There are 10 hidden switches. A switch that is on adds its own fixed numbers to the row, and there is some noise. The rows also spread widely along 13 directions, which tell nothing about the answers.
Known rows, each followed by its switches (1 for on, 0 for off):
[-45 -32 -38  18  35  11  50  70  26  -7  33  32 -36  47  37 -56 -64   9
  -1 -28 -49  46 -22  12  29  -4 -23  54  37 -57   2 -53  30 -21 -63 -36
  50 -43 -39 -30  -5 -17]
1 1 0 0 0 0 0 0 1 0
[-25 -18 -21 -37  -5  22  -7  -9 -39 -39   9  -8 -39  12  -6  13  -5   4
  -9  16 -14  17 -29  -6 -29 -17 -10  57   5 -16 -12  34  15  -4  15 -30
  32  -7 -17 -20  32   6]
0 1 1 0 0 0 1 0 0 1
[-51 -56  -5   0  -9   4  16  26   7 -43  12  -4 -14  35  -2   1 -24   2
  13 -11 -12  10  -4   6 -10  -9 -33  23  -5   4 -17 -12  14  10  -6 -31
  38 -17 -14 -15  19 -11]
1 1 1 0 0 0 0 0 0 0
[-35   8 -31   9 -25   7 -30   5   5 -71 -23 -38 -16  76  22  24 -17  10
  14  38  36   0  39  17   0  16 -68  14  42  -3  -1  35  21  12 -14 -63
  29   1 -30 -47  32 -13]
0 0 1 1 0 1 1 1 1 0
[-53  22  14  10 -61 -22  37  45  35 -34  12 -41  34  12   6 -23 -33  36
  33 -21  45   4  34  39   1  16 -27   7  -7  -1 -16 -34 -13  35 -20  18
  18  22 -31 -22  33   4]
0 0 0 1 0 0 0 1 1 1
[ 21  28 -28   8   2  21  -1  31  22  56   8 -13 -18  -2  34 -64 -34 -29
 -18 -25  -4  -1  25   7  32  20 -45  34  19 -53  64 -52  28 -19 -34  25
  33 -40 -66 -46  12  26]
0 1 0 0 1 0 0 1 0 0
[-67 -23 -15  39  -5  -8  65  37 -19  -6  -4  10 -24  50  39   1 -10   3
 -12 -17 -78   9 -50   3  23 -10 -23   6 -16 -88  -8 -29  16  24 -13 -19
  33  -5 -56  -3  70   3]
1 0 0 0 1 0 1 0 0 1
[-41   6 -35  -1 -19  -3  45  31   5   9 -32  28 -52  30  43 -38 -13  19
  -5   0 -30  -4  -2  35   8  -6 -19  40  -7 -57  30 -10  23  13 -36 -18
  49 -20 -53 -26  36  35]
1 1 0 1 1 0 1 0 1 1
[-18 -32 -13 -21 -23  14  -5  11  23 -32  35  16 -34  31   4 -35 -23  15
  -2   7  22  16   4  15 -23 -12 -24  42  -1  37  -4 -16  -2 -15 -16 -46
  32 -19 -18 -35 -23 -23]
0 1 0 0 0 0 0 1 0 0
[-22  -3 -11  -7 -27   3  14  36   7  31  -6  22 -32  16  24 -36 -21   4
  -6  -2  19 -29  16  -5  18   1 -38  15 -20  10  39 -10  10  10  -6 -14
  32 -13 -44  -7   7  45]
1 0 0 0 0 1 1 1 1 1
[-16  -3 -11 -34 -24 -11   4  60   7 -19   9   4 -24 -17  11  -5 -48  -3
  30 -17  -4  24  63  78 -23  27 -11  44  24 -71  18  -5  46  14 -29  -9
  41 -25  24 -35   1  -2]
0 1 0 0 1 0 1 0 1 0
[  9 -31 -17   6 -21  33   5  15 -25 -11  32 -18 -19  32  13  23 -33 -29
 -29  26 -27   7 -22  34   3  -1 -13  69  -5 -14 -20 -22 -12 -25 -11 -47
  52 -30 -47 -54 -17  -8]
0 0 1 1 0 1 1 1 1 0
[-32  12  30  11 -41 -15  13  -5   9 -26  22  -4   1  46  21  -8  10  -4
  -3   3  13 -24  12   0 -13  27 -51 -19  -3   1  12  18   1  15  38 -51
  22   4 -21 -19  49  -3]
0 0 0 1 1 1 0 1 0 1
[-72 -10 -27  22 -24 -14  50  66 -13  -3 -19  16 -44  54  25  24 -42  44
  36   8   3  23   5  14  -1  -5  -6  21   7 -56   3   4  32  38 -37 -17
  35  18 -48   4  20  24]
1 1 0 1 0 1 0 0 0 1
[  1  43  17 -42 -37  -2  -1   9  33  21  36  29 -43  -7  14 -70 -17  22
  -1  -7  60  -2  38  17 -26  22 -31  46  10  23  48  -4  15  -9  12 -26
  28 -25 -22 -39 -10  22]
1 1 0 1 1 0 0 1 0 1
[-50  -7 -17  -2   6  -7  25  23 -10 -42  -7 -17 -18  22  12  16 -24  -6
  11 -20 -42   6 -10  24  12   7 -11   9  11 -60 -10  30  36  -6 -14 -33
  26 -14   2   1  36 -10]
0 0 1 0 0 0 0 0 1 0
[-17 -12 -13 -44 -15   8  14  -1 -26 -21  16  20 -34   7  11 -31  -4  14
  -9   2  -3  19 -18  20 -36 -13   8  60   4 -29  15  12   9   2  -3 -22
  49  -4 -13 -29  26   9]
0 1 0 1 0 0 0 0 1 1
[-20 -29 -14 -44 -16  13   7  45  -8 -45  40  -1  -8  -9  -8  -8 -49   6
  33 -23  14  61  17  32 -31  16  -9  73  28 -25 -12 -15  37   9 -13   2
  52 -17  20 -22   3  -2]
1 1 0 1 0 0 0 1 0 0
[-17  40  22 -20 -49 -25  17   1  19 -41  31  -2   9  16  20 -47  -2  16
   3 -17  26   1  27  42 -26  26 -22  11  12 -16  15  -5  -4   2   4 -37
  22   4   5 -37  31 -14]
0 0 0 1 0 0 0 1 1 1
[-33  31   6 -39 -45 -26  25   9 -24 -27  13  16 -44   1  -1  16  -7  59
  24 -13  20  31   1  44 -53  -2  33  22  -4 -46   7  38  15  24  -2 -22
   5  32  11  -2  12  -1]
1 0 0 0 0 0 0 0 0 0
[ -7 -35 -32 -23  -5  14  22  11  14  -9  23  71 -54  35  40 -86  -8 -19
 -39   8 -43   6 -15  20  -9 -10 -27  52   0 -15  35 -29  12 -34 -23 -70
  70 -47 -25 -39  -4   1]
0 1 0 0 1 0 1 1 1 1
[-38  10 -54 -29 -59 -21   6  25 -21 -41 -58 -21 -56  23   9  32 -11  45
  25  32   0  15  25  86 -35 -25  10  48 -16 -48  -9  26  22  31 -46 -17
  33  14 -31 -36  22   9]
0 1 0 1 0 1 1 0 0 1
[ 37  16 -13 -42 -27  -1  31 -18  -1  10  28  55 -25  11  20 -67   1 -14
 -45 -13 -12   3   4  27 -13  10 -10  31  -6 -26  76  -6  -5 -44  -9 -54
  52 -18  -4 -23 -29  26]
1 0 1 0 1 0 0 0 0 1
[-48 -22   4  52 -55 -14  57  30 -35  -9 -14 -28  33  52  30  34  -1  10
   4  -6 -20  -6 -16  17   2  -4 -11  -9 -38 -77   6 -38 -28  63 -13  15
  38  49 -71  -9  74  19]
0 0 0 1 0 1 0 0 1 1
[ -1   3 -66 -50   0  21  25   2   6 -60 -23  14 -27  27  19 -63 -16  -1
 -22  -1 -33  24 -25  51   7  -6 -16  72  13 -18  16  13  15 -45 -48 -37
  71 -37 -13 -30  -2  14]
1 1 0 1 1 0 0 0 1 1
[-14  15  -4 -63 -17  14  -4 -23  14 -30  29  16 -15   1   2 -81  -7  48
  -5 -17  62  11  17  -7 -26  -3 -28  40  17  19  45  15   1  24   4   6
  31  12  -7 -28  36  23]
0 0 0 0 1 1 0 0 1 0
[  3  30   1  12 -40  -7  -5  35  35   5   9 -54  11  -4  20 -28 -30 -13
   4 -19  -2  -4  39  79   7  22 -38  33  -5 -41   7 -65  -1  -2 -34  18
  31 -23 -53 -78  25 -23]
0 1 0 0 1 0 0 1 1 0
[-48   5  -3 -48 -21  11  29  42  10 -12   5   4 -10 -34 -18 -16 -37   8
  28 -26  32  -2   3   1  11  14  -5  16 -15  16   0  38  24   5  13  22
  27  -1  11  40   6  55]
0 0 0 0 1 0 0 1 1 1
[-52 -15  -4 -26  -7   7  -6  35 -10   6  11   2 -62  -8  12 -17 -23  13
   4  -6  -9  16  -9  24 -16 -11 -20  64   6 -51 -11 -16  43  35   6  10
  38 -19 -37 -40  61  -1]
0 0 0 0 1 0 1 1 1 1
[-48  14  25  -9 -18 -21  32   3  11 -11  15   6 -43   0  16 -31  11  15
  -4 -28 -52 -14 -40  34 -12 -10 -10  20 -35 -21 -23  -6  17   3  20 -26
  17 -30 -29 -27  62 -17]
1 1 0 0 1 0 0 1 0 0

New rows, each followed by its switches (1 for on, 0 for off):
[-60 -40 -30  -9 -25  14   4  22   3 -59  -9 -13 -23  41  17  -3 -22  20
  16   8   5  27   3  21 -14  -8 -39  49  14 -21 -21 -14  17  39 -21 -12
  50  -2 -33 -38  53  -6]
0 0 0 1 1 0 1 1 1 0
[-30 -18 -25  13 -36  -1  24   2  11 -18 -13  -3 -17  60  34 -32   0  16
 -22  13 -10  -7  -9  27   2 -19 -33  27 -19 -24  16 -32 -15  23 -28 -23
  53   6 -72 -51  45  -1]
0 0 0 1 1 1 0 0 1 1
[-10  15 -22 -31 -34  -6  25   9  17 -11  -8  27  -7  18  14 -51  -9   3
   1 -12  27 -16  21  -1  12  14 -30   2  -9  30  46  29  12 -13  -6 -34
  37 -10   4  18 -13  48]
1 0 0 1 0 1 0 1 0 1
[-36   8 -10 -25 -45 -11  32   5   7 -47 -10   4 -18  24   7 -12   1  31
  14  -3  15  -7  11  29 -21   1 -14   9 -16  17   4  41   2   7  -4 -41
  14  -2   4  -1  13  17]
1 1 0 1 0 0 1 0 0 0
[-72 -15  -8 -38 -14   6  21  30  18   9  17  61 -71  25  20 -55 -32  67
  19   8  77  17  31 -33 -22  -9 -28  40  34   4  39  20  30  50   1 -19
  35  10 -23  -4  21  46]
0 0 0 1 1 0 1 0 1 1
[-19 -27 -16 -29 -28   9  -6  17  -8 -31  12 -13 -22  15   3   6 -26   3
   9  10  19  16  34  37 -24   3 -19  51  18 -23   9   1  16  18 -11 -28
  41 -15  -5 -46   7   0]
0 0 1 1 0 0 1 0 1 0
[-44   9 -12  -9 -26  -7  30  20  34  -1  -6  12 -42  21  26 -48 -21  23
  -1  -7 -15  -9   4  48  11 -11 -16  33 -14 -12   2 -16  14   7 -29 -28
  40 -28 -42 -42  25   2]
0 0 0 1 1 1 0 1 1 0
[-56 -26 -27  -8  -5 -16  36  23 -10 -34 -18  -2 -39  15  18  -1 -10  11
   2 -19 -74  11 -36  59  -1 -31  16  32 -26 -69 -30  -1  25   8 -32 -20
  33 -20 -12 -20  39 -27]
0 0 0 0 0 0 0 0 1 0
[ -7  -3  -9 -21 -21  27 -20  38   6  -7  28   3 -13  12   7  -2 -42  -5
  21   1  66  20  50  -4 -12  35 -46  32  39  -9  39  11  24  13   5  -4
  30   3  -2 -14  -8  26]
0 0 0 0 1 0 1 1 1 0
[-11  59  14   3 -56 -23  49  33   8   3  20 -14  19   7   9   2 -28  28
  23 -29  34   1  36  36   3  34  -5 -12  -3 -22  28  17  -6   7  -9 -10
   0  21  -6   7  -8  30]
1 0 0 1 0 1 0 0 0 0
[  8  12 -32 -51 -50 -10  -8 -32  -1 -36 -26  17 -25  29  27 -55  19  27
 -16  16  35 -11  41  41 -36  -9 -20  28  -1  -6  59  20  -8  23 -17 -38
  41   7  -3 -44  22  18]
0 0 0 1 0 1 1 0 1 0
[-60  46  -2  26 -10 -14  40  49  -2 -10  -4 -51  -5   6  18   5 -31  23
  15 -19 -37  -6 -17  33  28   4 -21  16  -1 -62 -37  -6  14  17 -20   8
   7 -10 -56 -28  69   0]
0 1 0 0 0 1 1 0 1 1
[-28  31 -22  35 -35 -14  54   8  11 -19 -25 -20   1  39  27   4  -8  -9
 -10 -13 -52 -25 -16  43  35   9 -18 -27 -30 -43   5   3  -3 -27 -28 -34
  16  -3 -45   1  14  10]
0 0 1 0 1 0 0 1 0 0
[-13  -1  17  -6 -34 -12 -36  23  28  24  18 -26 -35  16   6   5 -17   8
  12   3  50  -5  57  24 -23   2 -35  16   4  -5  22  -9  19  23   9 -12
  -1  -9 -22 -43   4 -24]
0 0 0 0 0 0 0 0 0 0
[ -4  21  -1  -6 -54   4  22  13  -5 -32  49   2 -20  38   5  13 -29  31
   6   8  29  43  -9  44 -31  13   5  48   9  -9 -15  -3 -21 -16 -12 -48
  19  17 -20 -31 -31 -16]
1 0 0 1 0 0 0 1 0 0
[-32  45 -16   3   5   0  32  -1  25 -29   1  -5 -10  33  30 -58 -20  11
 -16 -17 -23 -20  -3   7  39  15 -47   0  20 -18  21  19   9 -18 -22 -48
  20 -23 -28 -21  38  14]
0 0 1 0 1 1 1 0 1 0
[-23  17 -10  -9   4   8  -8  19  40 -32  35   3 -34  47  15 -48 -36  24
  -6  -2  22  12  -3   6  12   4 -48  38  30  31  -4  -1  15 -27 -15 -62
  24 -31 -28 -45  -9 -26]
1 0 0 0 0 1 0 1 1 0
[ 10  14   5 -36  -4  15  11   3 -35 -11  48  11 -18   0  11 -14 -14 -10
 -14   2  -7  16 -18   7 -24  15   1  58  15 -32  18  28   7 -23  17 -34
  41 -13  -4 -26   9  14]
0 1 0 1 0 1 0 0 1 1
[-34 -39 -26 -21 -39  -7   5  35 -20 -32 -28 -25 -26  10  -9  54 -14  -5
  15  12 -26  -3   9  54 -11 -17  -4  28 -37 -23 -26  24  18  20  -6 -17
  32  -2  -1  -8  14   0]
0 0 0 0 0 1 1 0 0 1
[-48 -39  14 -11 -31  -1  45  11   0 -27  14  29  -4  34  10 -11  -3  17
  11  -7  12 -16  -6 -10 -20  -4  -6  -5 -25  15  13  29 -11  20  10 -36
  27  11   0  17  15  24]
0 1 0 1 0 0 0 0 1 0
[-21  -1  -8 -13 -28   9  31  20 -19 -13  10  12 -33  18   8  16 -28   0
   1  18 -11   4   5  28 -12   9 -11  37  -2 -24   1  23  11  -8  -2 -51
  42 -12 -23 -19  -1  25]
0 1 1 1 1 1 1 0 0 1
[-40 -33 -10 -26 -49   1   9  47  21   6 -25  -2 -39  -1  -1  19 -30   3
  29  12  32 -20  40  47 -15  -7  -9  35 -33  12   1  15  16  21  -9  -1
  41  -7 -20  -9  -9  29]
0 1 0 1 1 0 0 0 1 1
[  0 -39  -3 -31 -32  16  11  -8  24 -46  23   4  17  14   3 -54  -9 -13
 -25 -14   2 -10  14  22  -6   7 -49  28 -18  30  24 -31 -21  -2   0 -34
  54 -25  -1 -39  14   8]
1 0 1 0 1 0 1 0 1 0
[-53 -19  37  -4 -41 -25  14  29  25   6   8  -7 -28  11  14  -5  -8  14
  24  -6  18 -32  35  34 -24  -5 -17   9 -28  -3  -4  -2  12  40  12 -20
  17 -13 -15 -30  35  -7]
0 1 0 1 0 0 0 0 1 0
[-50 -43  32 -34 -29   7  -7  41  -3  -2  64  23 -43  -6  -8 -14 -44  37
  29   4  59  41  45  -1 -60   4 -26  65  30 -19  10 -37  28  63  22  -1
  38   5 -18 -47  30   6]
0 1 1 0 1 0 1 0 0 1
[-34  47 -18 -21 -59 -28  15  -7  -6   8 -35  16 -68  23  30 -37  16  63
  -2   4  15   2  -4  49 -30 -23  -4  24 -22 -49  38  -8  11  35 -21  -2
  20  27 -67 -34  51  15]
1 0 0 0 1 0 0 1 0 1
[-15  30  34 -21 -19  -4  -6  27   3  -1  51 -33  -5 -32   0 -23 -27   6
  13 -29   7  15   8  42 -23  15  -8  51   6 -35 -17 -31  15   8   9  18
  13 -18 -18 -56  38 -26]
0 1 0 0 0 0 0 1 1 0
[-38 -30  -6 -23 -20  34 -16 -19 -27 -28   1 -15 -46  30   9   5  11  18
 -13  19  15   2 -47  -5 -25 -20 -33  70 -11   7 -21   6   1  32  31  -4
  39  -4 -57 -46  73   2]
1 0 0 1 1 0 1 1 1 0
[  4  12 -11 -12 -34   3  11 -17 -14 -38  20   1  -5  30  18 -24  11  -4
 -14   1 -11  11 -16  25 -28   5 -11  28   1 -24  16   4  -6 -12  -4 -38
  29  -3 -16 -33  21  -8]
0 1 0 1 0 0 0 1 0 0
[  3  48   5  31 -40 -11  32 -12 -10  29  19   9 -27  47  42 -30  14  21
 -29  -9  -9 -11 -30   5   2   1 -14  -3 -19 -41  41 -23 -22  -9  -8 -33
   5  16 -73 -26  22   4]
1 0 0 0 0 0 0 1 0 0
[-19  41   1 -30 -25  -4  35   4 -27 -19  12  28 -30   1  22 -28 -15  22
   4  -6  -1   3   1  23 -16  18   1  36  12 -39  29  27  21  -1  -2 -40
  36  -5 -10 -17  27  39]
1 1 1 1 0 1 1 1 1 0
[-20  26 -28 -34 -16 -12  18  25  26 -31  -7  17 -30  10  26 -59 -24  14
  -2  -9 -22  -2  31  60  -3   5 -27  33  12 -32  24   2  29 -12 -34 -41
  46 -33  -9 -42  18   5]
0 1 0 0 1 1 1 0 1 1
[ -3  -2  -4 -22 -45 -24  35  39  13  21   1   4  -1 -35   6 -21 -23 -24
   9 -40 -28 -12  32  68   2   7  14   5 -42 -42  30 -25  17  -5 -23  10
  29 -23  16   2 -15  18]
0 0 0 0 0 0 0 1 0 0
[-63   3  24 -45  -1   5 -11   4  15  12  35  21 -51   0  13 -67 -19  65
  20 -16  82  12  26 -38 -31  -3 -37  49  36  -1  36   8  38  76  27  19
  21   8 -29 -35  78  25]
0 0 0 1 1 1 0 0 1 0
[-42   6 -16 -20   8  20  -2   9  39 -11  21 -16 -35   9  -3 -42 -29  30
  -1 -17  29  12  -7 -11  14 -11 -36  40  13  27  -7   6  17  -3  -5  -2
  11 -24 -31 -23  20  -4]
0 0 0 0 1 0 0 0 0 0
[-51  -9  -4  -3   8  14 -31  24   9   2  -1 -30 -69  26  13  17 -22  16
  10  10   8   0  -7  14 -11 -15 -39  53  13 -22 -20  10  34  19   3 -11
  18 -25 -57 -52  48 -26]
0 1 0 0 1 0 0 0 1 0
[-38  29 -44 -35   9  18  18  41  20  -8  13   2 -66   2  16 -62 -57  40
   0 -13   3  54 -17  40  12  -7 -13 106  44 -40 -11 -27  45 -11 -47   1
  51 -37 -55 -56  15   3]
1 0 0 1 1 0 0 1 1 1
